All groups share one centre, and each spreads out both ways along 8 directions, with some noise.
In the rows, 128 means zero.
Known rows, each followed by its group:
[148 164 173 137 127 149 147  79 124 139 108 108 115  62 111 164  89 106
 123 175]
q_560
[113 138 146 126 171  99 216  85  52 155 188  51 156  31 121 131  86 139
 121 134]
q_166
[124 134 142 137 159 114 153 100 135 127 144 100 138 103 127 107 108 141
 131 147]
q_476
[101 178 110 147 145 169 120  62 126 123  96  51 137  67 136 137 150 122
 149  86]
q_744
[128 138 147 130 140 131 116 162 101 110 153 155 139 144 127  99 154 103
  79 141]
q_831
[116 142 105 146 169  97 155  81 151 124 138  86 125 105 137 122 128 162
 148 137]
q_831
[124 130  99 137 193 108 125 101 161  91 147  97 142 120 110 101 160 167
 134 138]
q_560
[127 136 139 129 143 108 127 128 130 119 139 116 130 135 129 105 144 132
 124 142]
q_476
[132  86 111 130 121 134 151 142 131 139 144 138 141 128 126 124  91 143
 134 117]
q_744
[114 116 170 126 109 102 130 176 122 150 121 132 124 166 189  72 103 123
 119 121]
q_560
[108 131 150 142  95 149 167 105 132 141  91 121 105  97 167 118  61 142
 118 162]
q_476
[ 94 137  93 129 148 110 129 127 126  90 130 127 120 146 123 108 163 164
 133 134]
q_560
[109 142 113 148 175 119  87 153 165 105 153 114 155 178 163  63 176 139
 143  94]
q_301
[112 180 142 150 149 142  91 116 130 155 132  78 144 122 153 118 139 114
 154 122]
q_301
[102 131 132 121 117 110 134 158  95 146 138 111 145 137 166 107 132 124
 128  92]
q_301
[125 100 128 137 128 132 164 119 146 126 141 116 142 116 131 101  62 161
 130 145]
q_476
[125 105 152 105 122 113 147 159  91 107 133 144 133 138 130  90 128 133
  96 122]
q_744
[131 145 112 147 157 141 120 102 164 131 141 108 146 128 132 122 125 126
 139 125]
q_744
[147  88 160 114 141 108 103 137 156 137 117  74 148 137 110 108  82 185
 196 115]
q_166
[101 137 152 128 107  97 101 144 150 163 108 109 112 169 178 101 100 151
 178 127]
q_831
[126 162 171 135 120 145 105 100 130 118  81 110 101 111  97 145  86 146
 159 201]
q_831
[130 127 150 129 108 131  96 130 152 117  83 128 111 155 130 117 109 153
 151 155]
q_301
[120 149 167 127  78 171 122 140  81 159  93 135 116 108 133 148  85  96
 127 138]
q_831
[138 128 122 144 153  97 135 113 185 125 149 158 109 148 111 129 110 151
 135 191]
q_744
[123 141 119 133 147 127 164  92 108 106 130 107 126  83 119 133 141 130
 112 142]
q_744
[130  83 132  84 132  64 134 144 109  97 117 112 121 151 129 103 161 171
 133 101]
q_166
[128 146 102 139 120 145 110 126 166  86 100 179 100 167 133 121 161 127
 102 158]
q_166
[ 73 117 139 130  85 112 195 154  64 151 121 126 117 125 213  74  82 135
  95 106]
q_560
[109 170 165 123 118 140 120 108  83 165 103  53 138  73 143 136 110 122
 163  97]
q_166
[160 138 142 128 116 171 138  88 149 102  92 155 107 103  87 177 133 106
  97 165]
q_301
[131 127 130 155 147 155 113 142 151 145 167 144 148 143 120 110  90 120
 134 149]
q_301
[121 155 159 126 159  99 162  96 109 115 133 103 120  92 126 121 133 132
 106 171]
q_166
[111 118 122 107 105 101 166  80 123 101  62 112  92 100 126 146 125 168
 134 150]
q_744
[182 102 146 126 136 177 117 132 138 151 148 109 170  91 102 142  94  90
 129  92]
q_301
[135 137 154 104 117 109  95 143 113 119 108 124 122 142 125 130 164 119
 135 117]
q_476
[108 147  95 134 102 129 137  89 156 101  71 151  81 135 140 154 144 140
 124 154]
q_744
[112 123 143 122  92 123 140 113 129 158  88 100 110 114 142 144  73 154
 168 135]
q_831
[136 129 146 140 157 130  85 152 156 120 149 127 154 149 117  95 123 137
 137 136]
q_831
[167  57 123  76 128 117  85 174 101 122 131 117 154 143  55 140 144 156
 170  74]
q_476
[137 132  86 150 159 159 193  99 124 102 183 175 135  84  93 145 124 114
  67 165]
q_301
[114 134 133 147 134 137 147 124 115 155 153 110 144 112 156 105 101 125
 128 116]
q_476
[108  98 121 148 142 156 137 145 154 129 144  96 163 126 165  57  79 150
 139  86]
q_560
[168 143 134 133 115 165 138  97 148 104 102 181 107 109  94 173 136  87
  79 178]
q_301
[164 116 189 109  98 146 118 133 141  92  73 149 105 128 132 107 118 106
  74 164]
q_166
[ 92 147  80 151 147 143 202  98  90 139 177 138 135  71 124 146 105 132
 103 144]
q_166
[107 178 143 158 103 169 113 142 103 179 143 147 128 124 158 150 104  74
 129 132]
q_301
[152  84 104 116  81 181  92 147 154 105  73 166 115 151  87 150 111 143
 151 110]
q_560
[118 142 142 103 113 115 177 106  64 130 109  98 118  86 142 139 153 109
  95 106]
q_476
[101 122 119 128 141 117 186 136  82 159 179 107 149  95 133 115  96 136
 121 117]
q_166
[ 85 153 103 129 118 102 130 150 103  77 115 197  83 175 124 112 154 163
 105 191]
q_831
[120 143 125 131 108 147 146  92 120 115  90 121 103  95 107 152 101 152
 132 157]
q_831
[112 151  84 144 150 158 109 101 142 121 130 111 135 117 121 138 157 135
 145 101]
q_166
[ 84 168 138 139 128  95 139 147 100 148 156 149 117 151 164 113 114 126
 120 170]
q_301
[131 157 122 141 145 153 164  94 106  95 139 154 122  89  89 149 140 112
  83 176]
q_744
[155  63 149 105 150  82 117 123 164  92 112  88 127 132  66 102  81 223
 188 155]
q_560
[ 97 140 102 138 146 136 152 136  96 111 165 149 139 114 111 117 127 141
 112 149]
q_831
[108 152 132 143 143 120 127 134 126 148 155 114 142 129 152 120 122 125
 135 128]
q_744
[110 119  82 107 103 126 134 159  78 119 124 169 111 142 106 169 170 124
 124 110]
q_560
[138 121 162 118 160  84 145 125 122 120 147  95 133 114 129 100 119 149
 130 150]
q_166
[ 69 148  90 131 108  94 175 111  88 161 133 105 108 115 195 141 144 136
 133  93]
q_744
[ 92 181 125 135 146  97 129 122 102 128 141 121 116 133 149 124 168 127
 123 154]
q_560
[126 145 128 113 147 106 155 104  95  96 125 118 115 104 119 134 187 115
  83 124]
q_476
[105 143 145 123 138  85 119 129 125 122 124 113 119 147 131 113 122 169
 156 157]
q_560
[159  94 167 110 102 130 134 111 130 111  74 114 118 112  92 136  81 156
 141 161]
q_831
[156  84 126 104 143 128 156 109 113  96 132  97 140  85  74 131 127 155
 121 113]
q_476
[132  79 124 118 116 141 154 158 119 122 135 137 147 137 146  94 120 119
  92  76]
q_476

New rows, each followed by its group:
[160 109 172 122 122 155  71 148 171 124  94 108 146 151 122  94  97 128
 146 111]
q_166
[110 119 102 153 121 152 184  97 147 105 123 151 109 104 118 122  63 170
 124 187]
q_476
[100 129 135 132  75 137 189 121  81 147  93 125 115  90 172 129  88 115
  95 125]
q_476
[110 141  98 135 120 159 109 117 131 138 117 110 141 115 129 138 137 131
 154  87]
q_166
[133  90 125 131 117 174 159 145 111 148 150 136 157 104 130 111  74 123
 112  91]
q_166
[141 117 152 125 100 148 108 145 144 116  90 140 127 135 134 114 112 115
 117 128]
q_166
[129  94 157 110 117  93 140 189 115 127 154 157 135 175 166  73 113 121
  88 126]
q_166
[158 109 117 128 142 106 138  73 202  74  90 138  97 137  84 141 124 180
 140 196]
q_744
[ 46 153 126 156 148 102 140 119 133 130 124  65 136 140 197  48  90 203
 172 132]
q_560
[127 119 144 112 116 122 159 121  98 131 120 108 125 104 148 116 126 119
 105 104]
q_476
[152 128 174 102 133 106 152 127  90  91 113 125 111 104  96 124 129 122
  81 170]
q_831
[120 158 156 124 113 144  87 136 119 129  96 105 127 137 155 113 164  92
 120  99]
q_166
[126 132 122 154 138 145 162 115 155 123 147 161 119 121 115 133  80 144
 117 198]
q_166
[141 129 170 119 147 120 132 114 131 115 126  95 138 108 118 104 124 134
 119 143]
q_166
[116 120 134 131 117 154 113 142 118  80 105 168 113 139  64 127  74 187
 159 207]
q_831
[155 148 173 118 155 113 153  89 124 109 117 102 125  88 126 130 156  99
  88 147]
q_831
[142 151 207 100 145  86  98 106 122 118  92  39 133 109 129 108 152 129
 148 120]
q_166
[124 105  99 148 182 151 103 179 133 119 211 148 180 154 110  67 125 139
 133 112]
q_831
[176  85 145 139 140 190 102 168 152 114 167 174 169 137  69 107  72 126
 114 142]
q_744
[129 164 149 131 114 151 140 104 121 124 107 141 107 105 134 150 139  91
  92 163]
q_560
[153 131 156 102 110 111 152  98 109  96  84 132  93 101 111 160 158 114
  92 148]
q_301
[102 125 127 101 143  46 180 124  79 106 134 109 106 121 130 123 156 163
 118 151]
q_166
[122 104  79 131 127 161 149 146 107 106 150 157 138 124 112 123 142 123
 102  93]
q_476
[108 127  86 135 135 142  85 138 152 136 131 126 140 165 127 120 152 148
 168  92]
q_166
[145 136 150 117 178  84 141 106 131  77 140 118 114 116  92 109 145 148
  96 181]
q_831
[138  99 115 107 106 142 142 122 107  96 106 135 122 109  89 147 140 145
 121 113]
q_476
[122 122 129 137 122 126 137 131 164  93 106 169 104 162 158  91 106 141
  91 176]
q_476
[144 110 140 139 116 144 127 128 165 114 108 146 116 132 105 120  73 153
 146 171]
q_166
[120 123 150 117 128 100 197 120  74 130 141 121 124  84 135 122 104 130
  90 154]
q_166
[131 108 141 114  93 141 166 149 109 101 104 178 106 127 140 116 107 109
  61 156]
q_166
[130 110 129 131 136 131 156 141 113 124 152 143 141 124 135 112 107 124
  99 130]
q_166
[ 88 171 129 152  75 170 183  94 108 123  80 150  91 100 205 134 116  84
  71 141]
q_476
[173  46 172  70  96 106 107 167 123 112  80 104 130 139 100 110 109 149
 142  83]
q_476
[128 155 142 115 136 113 141 101  92 122 118  91 119  95 113 150 150 129
 129 138]
q_476
[104 138 108 144 145  95 148  73 158 132 114  83 116 106 146 125 120 172
 168 134]
q_831
[117 137 128 144 102 166 178  82 131 120  93 125 111  74 123 149  70 147
 124 158]
q_476
[ 94  94  86 127 100 131 191 108  98 138 119 120 120  99 136 142  97 167
 142 105]
q_831
[155 116 164  99  86 106 117 173  86 160 129 169 111 140 113 166 123  91
 117 144]
q_560
[117 121 117 152 124 182 181 145  97 158 187 150 163  93 145 116  72  94
  90 107]
q_166
[145 120 107 141 162 179 153  85 126  76 138 116 146  64  56 142 106 154
 119 154]
q_831
[108  96 109 159 127 145 180 124 181 101 133 176 116 143 155  78  51 170
  98 182]
q_476
[ 97 130  86 120 123 145 129  95 114  81  75  77 122 105 135 108 184 164
 140  65]
q_301
[119 129 112 140 161 113 143 109 136 130 160  96 143 114 119 123 119 161
 148 132]
q_166
[140  70 107 108 162 103 125 148 158  72 141 107 157 148 121  64 162 156
 109  74]
q_301
[ 93 147 124 132 140  90 197 113  91 111 140 146 107 115 148 114 138 143
  85 172]
q_476
[128 123  91 139 120 181 155 117 129  98 124 163 125 108 111 143 142 113
  87 117]
q_301
[104 116  98 118 108 130 196  63  99 122  89  72 104  49 127 161 111 159
 135 106]
q_744
[116 108 139 126 139  74 179 120 114 155 162 129 119 119 117 138  71 167
 143 186]
q_744
[112 120 117 122 127  99 124 131 136 120 125 135 114 150 121 122 112 171
 163 157]
q_166
[120 138 140 115 105 123 112 149  85 142 118 130 124 128 143 134 153 108
 123 102]
q_476
[102 163 111 143 120 129 143  84 138 141 104 102 112 106 148 141 120 144
 151 135]
q_831
[ 80 164  94 156 123 155 127 142 107 164 157 128 136 138 180 122 140 107
 138  91]
q_831
[129 107  98 133 103 147  85 132 181 141  93 111 125 165 168 105 124 135
 168  59]
q_744
[155 131 191 114 117 116 128 129 111 165 127 111 134 108 127 153 102  99
 132 141]
q_301
[ 96 130 101 146 138 142 140 105 140 112 121 108 124 121 140 102 121 166
 140 126]
q_560
[154 112 134  97 147 107 114 138 113 101 131 110 142 125  92 129 189 124
 117 100]
q_476
[145  81 161  89  73 161 181 143  79 117  86 149 117  93 129 121  92 108
  67 115]
q_166
[139  98  73 139 147 116 195  75 163 113 146 157 107 103  95 165 114 162
 122 171]
q_744
[136  85 142 119 121 124 192 145 111 109 138 177 116 116 125 107  73 133
  65 170]
q_166
[187 105 135 118 154 133 154 103 149  89 138 149 132 100  81 138 131 113
  78 154]
q_301
[153 138 130 132 149 149 109 110 140 132 135 115 137 107  85 152 112 128
 145 139]
q_560
[ 62 169  91 168 147 142 117 129 141 118 147 130 129 151 153  90 110 171
 159 156]
q_301
[110 133 140 138  85 180  82 195 119 145 126 212 129 178 140 122 106  86
 109 141]
q_744
[110 169 134 123 138 124 128 109  75 139 138  88 133 100 118 151 166 113
 136 117]
q_476
[112 111 144 126 119 105 140 148 120 188 148  87 142 131 191 102  95 124
 158  75]
q_831
[143 160 136 129 118 167 177  89  70 156 138 133 123  45  90 205 121  72
  94 140]
q_560
[114 145 113 134 140 138 170 108 121 109 144 153 120 107 126 129 140 120
  85 156]
q_166
[113 116 140 102 106 101 167 118  84 105  95 103 108 103 140 119 130 150
 115 124]
q_744
[119  82 119  96  93 118 165 129  99 103  77 111 111 110 136 110 134 156
 117  82]
q_744
[142  81 118 105 103 124 120 151 126  92 110 162 113 163  93 123 122 164
 134 137]
q_476
[161 115 174  96 169  27 149 118 120  96 150 115 119 128  83 120 149 160
 111 192]
q_560
[ 80 109  73 150 145 143 145 130 154  82 120 115 145 150 166  54 135 178
 125  91]
q_560
[139  86 114  95 127  99 171 101 116  58  90 125 106 109 100 116 148 172
  94 134]
q_301
[113 117 153 131  93 126 176 115 120 143  93 116 108 105 158 112  50 153
 124 159]
q_476
[ 92 111  91 121  93 138 193 106  65 117 107 137 100  76 109 157  76 174
 135 142]
q_831
[108  81 137 126  83 130  93 173 155 153  97 129 125 180 140 109  50 187
 206 124]
q_831
[131 160 155 117 170  93 153  77 118  67 126 108 120  99  98 120 164 144
  86 186]
q_744
[128 110 154 104 115  97 177 127  82 100 119 162  99 111  88 137  98 149
  91 204]
q_744
[120 169 167 119 115 138 139 101  91 116  85  98 107  82 141 139 148  98
  95 134]
q_166
[128 122 112 109 173  97 118 131 128 108 148  73 153 126 127  98 205 136
 126  65]
q_166
[132 132 157 148 145 149 134 115 134 144 155 102 147  91 115 117  72 135
 136 156]
q_166
[ 83 204 106 168 162 118 148 113 122 128 164 146 122 131 167 112 159 110
  95 167]
q_476
[144 130 128 121 135 135 132 114 131 118 123 136 129 115 104 137 131 129
 123 140]
q_560
[100 164 138 138  95 129 134 144 105 121 104 181  97 153 166 124 141  97
  84 167]
q_166
[ 79 184  72 157 159  93 147  86 133 100 146 150  96 134 122 148 170 162
 135 190]
q_166
[107 157 109 121 138 124 142  71  94 122 117  52 132  70 107 153 162 159
 166  99]
q_166
[127 135 161 117 146 124 126 144  97 104 137 118 137 123 127 100 149 124
  97 140]
q_744
[117 134 117 113 102 176 110 103 108 125  72  70 131  92 140 149 164 114
 147  52]
q_301
[117 107 118 115 114 110 153 129 119  82 104 160 100 140 122 114 132 160
  99 150]
q_301
[135 135 144 128 155 119 132 112 127  79 136 130 127 111  85 119 125 153
 109 187]
q_831
[ 88 131 100 133  78 137 167 105 117 159  90 116 104 113 174 150 111 141
 144 100]
q_831
[104 110  80 131 157  91 154 125 139 126 170 128 131 139 106 122 107 190
 167 148]
q_166
[141  80  92 126 134 156  98 158 151 103 143 159 148 154  79 122 114 166
 150 120]
q_476
[ 95 108  61 134  89 173 135 149 107 111 120 198 112 148  87 156 103 167
 150 151]
q_476
